The same things were measured in two ways. Each way mixes the same 10 hidden numbers, adds some noise and spreads widely along 7 directions of its own, which tell nothing about the thing.
(in the rows, 128 means zero)
Some things both ways: the first way, then the second way.
[108 115 102 132 156 155 108 134 146  97  77 122 153 161 113 135 155 123
 159 136 162]
[162 107  95 131 123 116 147 126 134 125 156 115 131 159 115 163 134  84]

[148  92 139 158 124 105 151 130 132 119 134 115 129 139 110 109 137 100
  82 134 120]
[133 153 115 126 166 120 146 170  97 128 139 149 155 158 127 122 140  85]

[134 109 126 170  87 147 101  89 140 127 144 109  85 146 162 138 151 118
 129 128 131]
[114 131 167 105  87 141  73  50 135 120 119 147 112 117 147 145 155  93]

[152 116 154 128 123 101 132 112 124 117 152 114 110 179  87 139 101 123
 149 150 151]
[107 140 123  94 162 176 121 158 136 144  96 135 116 127 126 134 165 157]

[120 116 148 127 162 127 100 124 125 100  90 145 111 118  71 110 152 120
 102 157  94]
[134 140 136 141 142  76 115 137 135 179 114  55 142 155 162  96 160  98]

[ 98 149 120 107 148 132 135 130 111 169 115 128 147  85 187 115 128 102
 114  96 123]
[154 132 145 126 136  68 130 108 141 118 119  60 144 137 134  94 116 148]

[104 165 135 102 130 150 112 126 136 128 158 130  96 147 169 188 105 151
 173 153 126]
[170 114 144 150 153 109 120 113 129 132 115 132 119 152  86 120 123 125]

[117 146 145  70 147 109 118 140 141 142 147 121  96 174 135 159  97 148
 156 144 125]
[116 139 141 139 129 101 138 129 115 118 140 128 146 136 141 115 130 105]

[137 115 114 207  66 131 135 100 129 121 183 111 103 140 176 145  98 126
 150  95 109]
[149 136 138 142 161  82 147 115 160 116 115 110 161 109 120 102 155 176]

[163 128 139 146  86  93 123 128 133 134 157 110 113 110 124 113  99 124
 142  96  92]
[169 121 119 143  91  76  93  48 115 119 177 156 126 141 115 103  88 130]

[113 126 135  91 166 139 127 135 123 138  79 138 127 151 120 135 158  96
 100 150 152]
[107 144 133 127  95 143 145 135 122 116 132 131 126 124 136 104 135  99]

[161 111 159 148 115 103 111 122 151  89 142  99 124 158  73 114 123 150
 155 172 125]
[111 141 152 113 167 193 115 158 111 162  85 123 126 130 134 150 151 108]

[124 155 154 104 130 109 125 142 150 153 165 140  61 127 145 123 127 141
 102 135  96]
[117 122 142 109 143 100 101 113  78 130 181 188 130 163 132 122 128  75]

[ 88 174 124 113 155 149 149 117 124 131 148 176  91  90 172 156 120 148
 103 139 114]
[138 106 150 120 155  95  96 114 124 129 135 143 114 121 121 125 136 141]

[146 108 126 150 125 118 108 137 133 158  70 128 154 116 136  86 152  95
 123 128 138]
[157 113 139 149 139 147 147  90 131 124  87 140 115 120 115 126 109 134]

[137 165 115 119 131 115 139 105 101 131 136 110 144  93 172 115  76 111
 132 101 103]
[109 144 125  93 104 136  71 112 122 149 133 122 101 131 153 165 144 139]

[104 128 129  99 163 140 106 172 158 156 104 156 139 107 150 152 139 149
 144 172 119]
[162 133 116 109 101 141 105  82 158  97 103  81 123  79 125 165 100 183]

[122 157 142 118 137 123 122 122 115 124 145 156 103  88 116 139 109 135
 135 130  98]
[174 101 109 109 214 127  68 116  95 184 110 151 103 188  91 170 126 128]

[141 113 114 141 136 102 126 152 149 137  91 110 177 137 137  89 116 133
 168 121 140]
[138 111 114 119 167 140 128 136  99 134 141 168 122 143 125 146 124 111]

[105 130 100 160 106 148 116  99 139  86 165 137  93 117 114 161 124 137
 147  93 124]
[113 138 157 137 177 102  92 109  64 162 122 213 160 161 163 109 135  36]

[139 142 120 147  96 139 131 103 134  96 147 122  89 144 111 143 131 108
 108 107 138]
[129 109 129 139 160 135 152 128 103 142 125 139 148 140 126 140 115 104]

[ 93 176 132  91 204 137 112 145 116 138  64 165 151  83 111  80 135 139
 145 137 127]
[113 109 139 139 100  77 117 131 119 151 176 149  98 155 138  71 137 113]

[122 128 121 162  71 143 103 112 136 123 158 113 114 104 167 159 131 135
 176  89 110]
[100 160 137 115  99 132 122 118 130 108 124 133 150  98 148  83 135 131]

[149 142 152  88 150  82 149 162 145 154 103 121 129 163 137 101 118 120
 103 162 130]
[126  92  95  80 168 142  84 137  88 160 170 161  99 155 117 162 138 113]

[ 95 158 109 101 166 146 136 127 134 105 118 150 119 139 131 158 117 140
 141 138 145]
[140 109 137 140 134 101 134 124 132 130 134 116 124 115 137  99 128 138]

[112 154 138  80 182 118 123 155 127 148  77 141 158 103 137 110 133 120
 123 161 127]
[178 110 126 151 107  89 133 111 132 117 141 108 100 144  95  91  96 125]

[129 126 147  96 155 103 169 132 131 130 144 114 139 165 120 136 100 125
 106 157 157]
[151 143 127 115  62  83 122  83 183  73 155  50 161  94 130 148 127 153]

[140 108 127 133 136  97 123 142 142 132  99  97 151 139 127  80 129 112
 116 118 107]
[183 102 118 158 141  50 164 113 126 120 161  73 140 159 112 125  97 118]

[114 131 128 149 141 120 131 121 110 115  76 132 172  70 122  76 141 119
 119 100 102]
[106 120 142 132 118 121 116 120 100 140 150 160 109 119 109 126 117 128]

[147  95 125 159 104 131  92 122 162 126 150 117 102 151 119 150 123 133
 134 165 121]
[127 124  94 104  71 112 102 115 155 101 150 140 105 115 143 156 126 153]

Other things, the second way, with their names:
z316: [138 116 125 116 102 112 113  96 118 115 159 130 122 119 108 152  92 157]
z32: [144 123 134 153 169 105 162 150 121 131 140 104 147 159 142 110 129 116]
z991: [128 110 137 125 108  82 105 116 161 136 113  67 115 100 165  71 140 146]
z357: [121 149 124 132 145 135 147 167 141 137  87 119 130 113 144 137 165 122]
z611: [142 108  99 114 104 100 109 108 152 131 168  95 144 139 118 151 136 127]
z653: [ 92 167 157 147 162 128 169 152 114 123 111 172 149 138 127 124 173 111]
z674: [114 137 130 146 146 144 184 176  89 129 110 141 169 106 116 115 101  75]
z824: [159 160 129 119 101 116  99 104 143 135 109  74 141 107 143  93 132 132]
z498: [ 93 150 145 133  97 166 173 177 124 100 111 137  92 119 123 134 121 142]
z279: [137 138  98 132 154  96 144 157 128 120 147 155 145 155 112 174 157 103]
z211: [117 131 127  92 183 143 110 135  90 139 129 165 140 162 104 176 134 106]
z221: [164 131  96 104 120 130 119 128 167 116 124  99 130 121 118 140 146 147]
z144: [ 95 149 150 128 184 161 160 144  97 131  97 150 176 130 125 183 121 127]
z247: [142 119 158 103 108 101  83  76 147 103 128  68 127 115 142 136 119 134]
z737: [152 155 138 151  62  89 173 113 165  63 114  87 131  82 150 110 109 142]
z370: [116 128 120 114 146 165 141 147 114 124 130 151 113 126 105 153 150 112]
z565: [116 160 128 113  67 123 114 120 150 106 126 114 116 103 151 121 129 156]
z336: [109 135 163 141 127 156 143 129 146 128 105  97 140 111 110 180 157 125]
z592: [154 141 149 179 106  86 187 128 160 100  89  98 136 100 136  73 128 133]
z420: [132 105 124 149 129  94 153 152 121 125 149 133 144 121 122  92 116 100]
z142: [139 116 167 152 165 151 149 146 103 138  84 139  98 119 131  82 119 105]
z210: [120 120 149 128 103 101  92  79 117 146 132 144 120 100 149 104 129 121]
z719: [106 108 146  86 135 162  86 111  89 153 152 141  74 112 102  95 113 184]
z954: [117 119 125 117 100 100 143 145 138 100 173  97 140 134 136  99 119 125]
z401: [124 148 113 125 110 119 131 119 154 100 145 150 151 133 116 160 154 122]
z742: [167 103  99 145 114 116 161 125 155 113 128  98 120 135 121 171 116 114]
z828: [131 116 155 133 106 151 128  84 117  94 134 176 109 114 131 121 111 105]
z535: [129 115 101 103 169 128 109 115 120 142 133 148 142 121 145 105 120 177]
z845: [103 161 140 103 106 126 107 129 124 119 131 125 145 131 157 125 159  72]
z199: [ 99 177 100  64 105 133  79 138 125 114 144 151 135 129 145 127 181 101]
z848: [139 111 140 170  99  66 146 105 112 106 172 155 135 109  84  75  80 136]
z263: [137 136 122 149 183 138 166 150 119 130  93 108 181 127 116 167 117 117]
z729: [132 118  99  96  95 115  87 105 110 135 187 168  95 166 105 122 118 131]
z326: [142 113 111 112  81  85  87 105 129 138 165 127  92 110 144  96 110 169]
z703: [120 143 131  84 141 153  97 137 118 146 128  78 101 134 137 186 136 164]
z45: [116 126 106  93 114 138 106 132 118 127 153 139  94 127 140 121 130 139]
z915: [143 118 129 151 116  68 138 104 148 119 146 120 164 134 123 118 147  86]
z168: [128 152 160 139 132 112 101  91 112 165 103 110 118 136 131  99 127 147]
z938: [114 131 138 108  95 143  94  63 103 103 148 179 126  99 136 158 120  91]
z413: [144 132 118 124 186 139 139 175 153 142  85  82 152 133 163 152 170 113]
z708: [113 139  93 113 102 103 131 137 128 108 199 162 139 149 105 146 155 108]
z226: [109 155 116  98  65 105 138 130 164  89 144  51 140  97 134 148 130 170]
z96: [184  83 119 153 112 111 117  61 122 134 177 135 126 156  87 135  94 104]
z687: [154 116 121 150 137 119 150 123 138 130 120 120 104 146 118 118 120 152]
z986: [167 124 105 155 115 116 177 152 179 107 106  30 138 121 123 144 120 145]
z877: [ 84 175 156 154 134 142 147 133 104 120  91 228 161 124 134 125 150  82]
z861: [110 106 130  91 166 109  74 133  78 153 175 157 120 153 124  91 128 106]
z22: [124 121 156 116  89 131  78  59 104 119 125 162 102 104 131 111  98 123]
z270: [122 173 104 135 101 156 209 149 151  76 107 135 174  56 159 131 160 105]
z174: [128 102 134 143 127 146 159 142 141 112 120 119 124 103  98 150  98 166]
z359: [ 97 117 155  92 145 115  73 115 116 146 126 116  99 125 193  83 158 127]
z207: [115 140 100 122 143 148 162 180 129 127 143 120 138 130 109 125 134 155]
z471: [119 136 116 109  97 101 108 126 104 113 165 166 140 155 143 127 111  83]
z148: [152 125 110 106  73 108 109 105 169  96 142 112  91 110 116 111 144 157]
z644: [144 120 141 135 144 131 170 158 123 106 104 146 100 107  94 112 117 141]
z997: [100 122 143  94 109 130  69 122 101 128 147 167  72 144 125 114 108 147]
z23: [143 156  70 120 109 161 153 142 146 137 126 114 161 109 143 142 147 127]
z711: [144 137 160 136 139 105 102  80 139 137  92 104 154 111 142  85 128 146]
z476: [132 139 130 124 104 132 118 122 101 117 143 153  97 122 112  60  89 155]
z586: [152 121 128 135 119 101 131 105 155 120 146  90 133 166 118 150 132 133]
z285: [125 124 101 110 103 110 141 150 152 107 160  90 112 129 136 118 131 163]
z273: [136 123 111 151 111 100 152 133 116 128 150 167 125 121 120  94 117 125]
z829: [129 144 116 118  85 135 133 107 168 106 125 116 154  99 143 160 163 111]
z328: [116 155 193 141 140 120 125  80 129 118 100  73 188  87 149 100 110 155]
z356: [175  88 116 114 172 170 114 125 120 136 102 135  96 144  96 158 105 133]
z518: [131  97  82 102 163 123 122 176 106 156 159 143 122 170 144 134 131  90]
z940: [102 151 104 123 139 102 151 167 117 122 139 142 168 150 158  94 142  83]
z383: [160  93 120 106 177 128 149 149 118 123 140  84  92 146 109  98 101 189]
z531: [145 142 101  89  86 155  85 126 142 123 154 124  70 146 116 117 132 182]
z108: [148 104 122 118 106 114 140 109 135  93 146 121 126 115 128 143 121  96]
z407: [142 152 108 131 123  90 156 167 164 122 128  68 126 155 151 137 174 129]
z801: [131 116 100 126 170 126 150 188  99 158 137 116 109 149  95 112 109 152]
z699: [ 90 165  97  84  99 135 105 162 108 128 148 142 130 111 142 142 134 131]
z153: [115 149 150 142  62  97 105  87 125 103 152 151 134  85 132  72 124 109]
z488: [155 124 141 156 104 105 170  94 114  98 136 140 126 129 105 131  85 121]
z479: [ 85 151 101  74 143 119 112 191 108 153 166 106 138 165 154 118 190  73]
z373: [170 114 134 145  99 134 122  61 125 114 137 163 108 120  87 136 103 136]
z838: [125 133 132 138 121 156 155 134 120 122  98 183 103 117 115 157 131 122]
z813: [136 138 135 147 129  90 144 125 103 114 129 172 130 123 127  82 110 119]
z9: [143 107 101 123 139 129 166 173 150 109 151  59 103 152  80 152 106 199]
z988: [180  99 125 166 113 113 142  83 104 115 162 192  95 173  78 124  80 113]
z855: [138 127 162 154 126 108 136  86  94 122 133 130 148 140 145 121 105  62]
z190: [125 116 148 157 121  71 119 112 121 142 158 136 129 156 147  61 125 107]
z549: [105 133 116 109   4 118  98  95 162 104 151 123  77  85 168 131 124 149]
z80: [144 133 140 114 110 136  87  76 105 119 130 160 116 148 106 154 111  96]
z335: [180 126 114 128 114 125 128  91 163 130 128  50 126 137  93 159 118 179]
z920: [132 108 129  94 105 136  86 100 151 140 149  86  95 141 138 138 133 165]
z231: [121 132 154 111 131 103 112 138 118 138 116  96 100 100 154  63 115 184]
z363: [145 119 144 137 146 133 144 124 135 134 105  84 135 116 155  83 121 132]
z254: [128 109 135 135 157 176 153 143  90 113 121 190 102 110  75 154  88 154]
z710: [128 160 133 138 135 131 174 164 137  98  94 104 130 124 124 134 144 122]
z137: [ 84 154 171  96 171 160 149 187 103 122  61 102 141  94 155 128 116 143]
z999: [141 116 128 120 159 119 101 125 109 152 124 136 100 173 122 147 124 120]
z779: [ 93 137 135 115 125 102 103 170 121 153 147 138 135 143 185  37 168  89]
z741: [139 156 182 137 121  83 139 113 146 103  97  62 140 107 164  55 134 127]
z212: [145 161 162 186 101  99 166 110 115  91 118 134 174 114 100 110  80  98]
z934: [122 101 120 118 153 153 120 129 100 131 152 192 100 162 112 158 131  95]
z831: [ 80 165 148 123 103 127 129 142 116 124 151 161 120 125 152  98 164 121]
z933: [145 116 117 130 126  96 104 125 133 126 149 146 121 121 136 122 144 108]
z743: [141 113 133 128 172 150 111 122  95 163 105 141 141 129 116 134 120  87]
z693: [125 120 148 106 137 162 129 135 108 134 114 119  99 126 115 139 126 119]
z188: [157 116 116 146 142 125 182 138 141 102 129 104 120 148  90 152 118 146]
z577: [ 94 162 117  85  59 127  90  84 131  94 169 159 144 120 170 164 151  92]
z282: [121 133  90  89 129 144 137 175  98 134 163 131 127 141 127 116 127 100]
z459: [144 149  95 112 107 134 128 122 161 123 110  87 144 131 156 177 157 108]
z732: [170 102 135 157 194 146 158 117  90 150  90 151 122 135 106 118 109  99]
z334: [ 92 171 147 124 114 129 154 135 127 114 122 112 181  97 155  82 152 102]
z924: [122 118 105 118 145  51 108 151 140 159 175  78 136 168 161  63 170 120]
z932: [ 93 164 118  87  93 144  43  83 108 156 110 190 124 110 145 134 127 140]
z278: [124 119 116  99 149 142 135 168 134 125 126 103 143 127 143 138 160  77]
z794: [118 131 140 111 105  99  84  78 121 121 134 151 121 100 152 135 109 162]
z751: [160 121 101 124  86 135 123 100 124  94 136 187 104 130 106 148  94 118]
z695: [176 103 129 148 173 183 165 129 115 105  93 172  95 139  93 195 109 117]
z404: [136 126 117 103 109 174 126 119 121 114 130 145  85 128  98 165 117 150]
z758: [161 108 155 113 186 136 131 114 122 126  99 103 150 146 131 151 140  75]
z892: [113 160 114 112 111 144 126 161 134 119 115 121 116 119 111 168 149 131]
z405: [124 163 135 113 148 132 117 116 135 141  97  87 132 116 144 138 148 178]
z187: [122 134  86 112 166 125 149 160  96 131 164 174 158 180 136 149 144  72]
z911: [164 119 123 137 159 167 132 109  94 140 117 170 118 171  94 184 111  79]
z119: [149  75 100 118 147 157  94  97 108 143 146 185  88 133  73 186 100 149]
z536: [120 147 139 127 146 155 129 128  89 143  97 162 106 119 148  56 112 147]
z435: [112 103 141 143 172 131 178 189  86 120 135 153 115 128 105 104 105 104]
z371: [111 131 140 135 122 116 141 169 116 125 141 107 116 110 136  94 117 139]
z193: [124 143 123 122 143 126  90 148  89 155 139 189 107 157  96 124 145  99]
z87: [158 123 153 141  79  95  67  40 111 112 129 184  94 116 142  98  90 107]
z24: [141 119 136 117 110  89 128  72 161 123 132  39 168  87 135 143 136 138]

Some of these things the first way, each followed by its name:
[108 153 113 132 148 155 142 131 116 123  99 171 111 105 139 143 147  86
  64 134 120]
z273
[120 116 124 124 165 111 105 130 147  99  86 133 144 125  85 102 149 135
 143 157 133]
z142
[ 98 136 131  81 192 156 128 140 125 124 103 147 111 167 110 164 146 109
 110 166 160]
z404
[119  81 100 147 161 106 119 119 134 106  97 112 179 120  99  98 125 112
 127 128 131]
z737
[131 137 102 120 156 114 127 137 142 105  96 103 208 133 115 109 103 140
 207 130 184]
z356
[107 150 147  95 174 116 136 164 125 147  83 135 152 113 135  89 148 124
 132 126 123]
z719
[123 141 148 143  97 124 117  98 136  78 154 147  60 109  73 134 152 141
 109 109  97]
z24
[115 131 130 124 129 121 126 143 144 103  90 123 154 115 111 124 160 110
 103 138 129]
z674
[121 122 128 136 142 121 120 148 120 129  65 115 190  95 139  92 142 109
 134 118 106]
z801
[138 162 157  95 155 106 131 142 139 141 125 152 108 111 107 110 121 141
 118 169 131]
z779
[116 105 133 165 101 151 104 129 147 146 100 135 112 131 170 136 171 123
 115 145 116]
z915
[124 124 129 154 112 131 113  86 121  76 162 124 114  90  70 129 129 140
 156  92 123]
z80
[119 149 124 110 159 137 160 156 131 143 122 174 121 131 106 144 121 118
 114 129 168]
z535
[118 193 131 144 101 163 141  87  97 132 133 137 112  62 211 129 119 131
 121 102 103]
z336
[ 89 142 108 100 195 150 164 129  95 144  83 139 161 150 179 136 114  98
 117 120 155]
z831
[132 144 131 113 122  88 120 101 105 135 135 109 139  87 150 107  86 124
 157  93  93]
z710
[ 99  92 113 152 144 145 117 123 137  91 126 125 150 157  87 154 133 140
 181 125 162]
z711
[170 117 157 123  99  81 147 107 123 129 149 101  93 180 117 126  93 110
 107 133 120]
z924
[133 138 139  88 156  88 152 127 101 142 137 117 129 158 131 134  66 112
 138 118 116]
z405
[129  90 119 136 153 110 119 145 138 115  86 126 163 151  61  94 137 124
 169 103 155]
z187
[161 124 149 112 116  90 140 147 152 120 138  89 118 176 119 126 129  97
  91 160 131]
z282
[123 140 161  78 187 105 127 160 132 154 116 134 114 126 122 100 119 136
 103 168  91]
z703
[126  75 137 142 138 110 121 144 151 139  76 136 136 139 108 101 176 121
 103 139 126]
z938
[ 98 161 123 106 172 123 147 133 103 145 104 169 137  85 149 120 103 128
 122 117 111]
z279
[133 110 122 157 111 112 138 103 128 140 147 100 124 116 178 108 132  99
  89 117 114]
z741
[ 98 152 125  97 143 131 162 120 112 122 122 143 128 122 167 169 120 115
 101 130 127]
z153
[ 88  87 132 136 139 157  93 119 142  99 129 121 112 145 100 163 163 136
 135 138 120]
z226
[107 154 134  95 157 119 152 134 104 139 107 137 148 130 142 126 102 129
 151 105 134]
z708
[111 172 109 133 141 151 140 115 108 114 116 152 129  86 142 130 127 108
 125 100 136]
z373
[130  62  98 178 134 130 110 136 151 138  81 114 175 128 152 109 156  99
 113 145 130]
z87
[140 179 152  87 132 103 125 139 136 133 132 121 127 131 121 120  92 152
 171 138 132]
z611
[ 96 131 121 132 126 148 110 106 142 115 149 128 121  90 144 140 142 162
 161 112 129]
z247
[143 125 131 163  99 136 111 110 127 144 148 127 102  81 162 126 129 106
  91 132  84]
z565
[145 107 160 112 139  87 114 129 118 120 133 101 114 174  84 118 100 112
 132 142  99]
z168
[ 89 156 102 129 139 161 127 124 139 101 102 148 141 102 150 153 145 138
 139 125 141]
z420
[137 106 106 155 106 129 111 124 130 124 126 112 125 137 142 139 134  92
 141  96 120]
z536
[122 163 124  99 153 109 101 126 130 123 129 131 113 136 117 129  89 133
 168 140 119]
z838
[113 107 126 133 143 138 108 131 137 150 115 103 160 118 162 117 135 129
 148 138 130]
z997
[135  81 146 132 156 107 141 145 130 148  94 119 168 179 104 111 119 121
 143 156 162]
z401
[135 111 167 112 132  90 131 164 156 147 144 100 141 157 113 108 113 164
 163 146 125]
z328
[123 137 129 123  97 109  88 106 141 107 156 115 109 100 113 139 115 156
 189  97 104]
z22
[104 139 126 133 111 148  91 120 119 121 149 146 114  88 118 176 116 131
 170 112 107]
z932
[142 118 130 124 146 124 126 159 157 152  86 121 146 153 143 105 151 114
 115 165 153]
z363
[ 94 132 135 101 152 130 103 158 160 144  81 137 132 123 158 123 166 150
 134 151 115]
z435
[145 131 129 148 105 116 141 107 143 113 124 117 127 120 138 114 146 116
 100 139 145]
z278
[ 86 172 122  91 187 133 128 153 130 145 121 157 126  78 159 118 126 130
 109 142 104]
z231
[118 109 103 156 144 146  88 134 142  99  82 114 174 124 107 106 148 136
 200 110 139]
z911
[121  98 135 158 132 123 110 135 119 165  90 145 152 102 134 100 134 116
 139 123 121]
z877
[132 125 159 126 126 108 109 141 148 123 160 125  94 150  65 115 113 155
 153 128 117]
z144
[118 132 137 118 170 100 122 158 138 160 108 160 142  71 109  74 121 141
 114 133 101]
z794
[130  93 148 122 121 109  97 124 157 112 143  99 104 181  98 146 136 141
 152 161 130]
z845
[ 90 136 100 163 134 188 128 115 129 122  96 142 163  59 164 118 180 128
 129  92 151]
z954
[145 138 111  83 166  82 127 144 119 149  76  93 207 153 138  99  71 114
 193 121 161]
z459
[171 124 130 142 107  89 172  97 120 109 164  90 114 153 113 102 104  89
  87  97 144]
z383
[117 131  86 113 165 133 123 131 143 113  96 113 170 168 144 139 101 138
 197 133 173]
z695
[117 134 107 151 114 121 104  81 125  79 121 133 142  71  98 119 120 148
 170  97 118]
z991
[157 136 130 160 100 107 125  93 135 105 149 136 101  80  86  88 131 137
 128  96 124]
z828
[ 99 156 124  94 164 150 141 125 140 129 111 172  86 120 132 147 166 114
  64 154 150]
z108
[133 105 125 176 131 127 132 119 148 121 103 127 146  99 116  67 179 114
  96 127 152]
z758
[ 96 103 120 131 125 131 126 136 153 108 123 103 152 163 145 154 143 154
 178 118 146]
z861
[143 137 118 133 110 100 131  96 121 108 122 105 137  94 114  86 120 116
 133  67 120]
z855
[142 137 123 178  81 145 133  98 122 102 123 148 116  81 127 132 142 121
 110 108 116]
z119
[ 97 126 108 132 163 150  95 159 138 161  66 133 155  95 163  87 168 104
 120 115 114]
z488
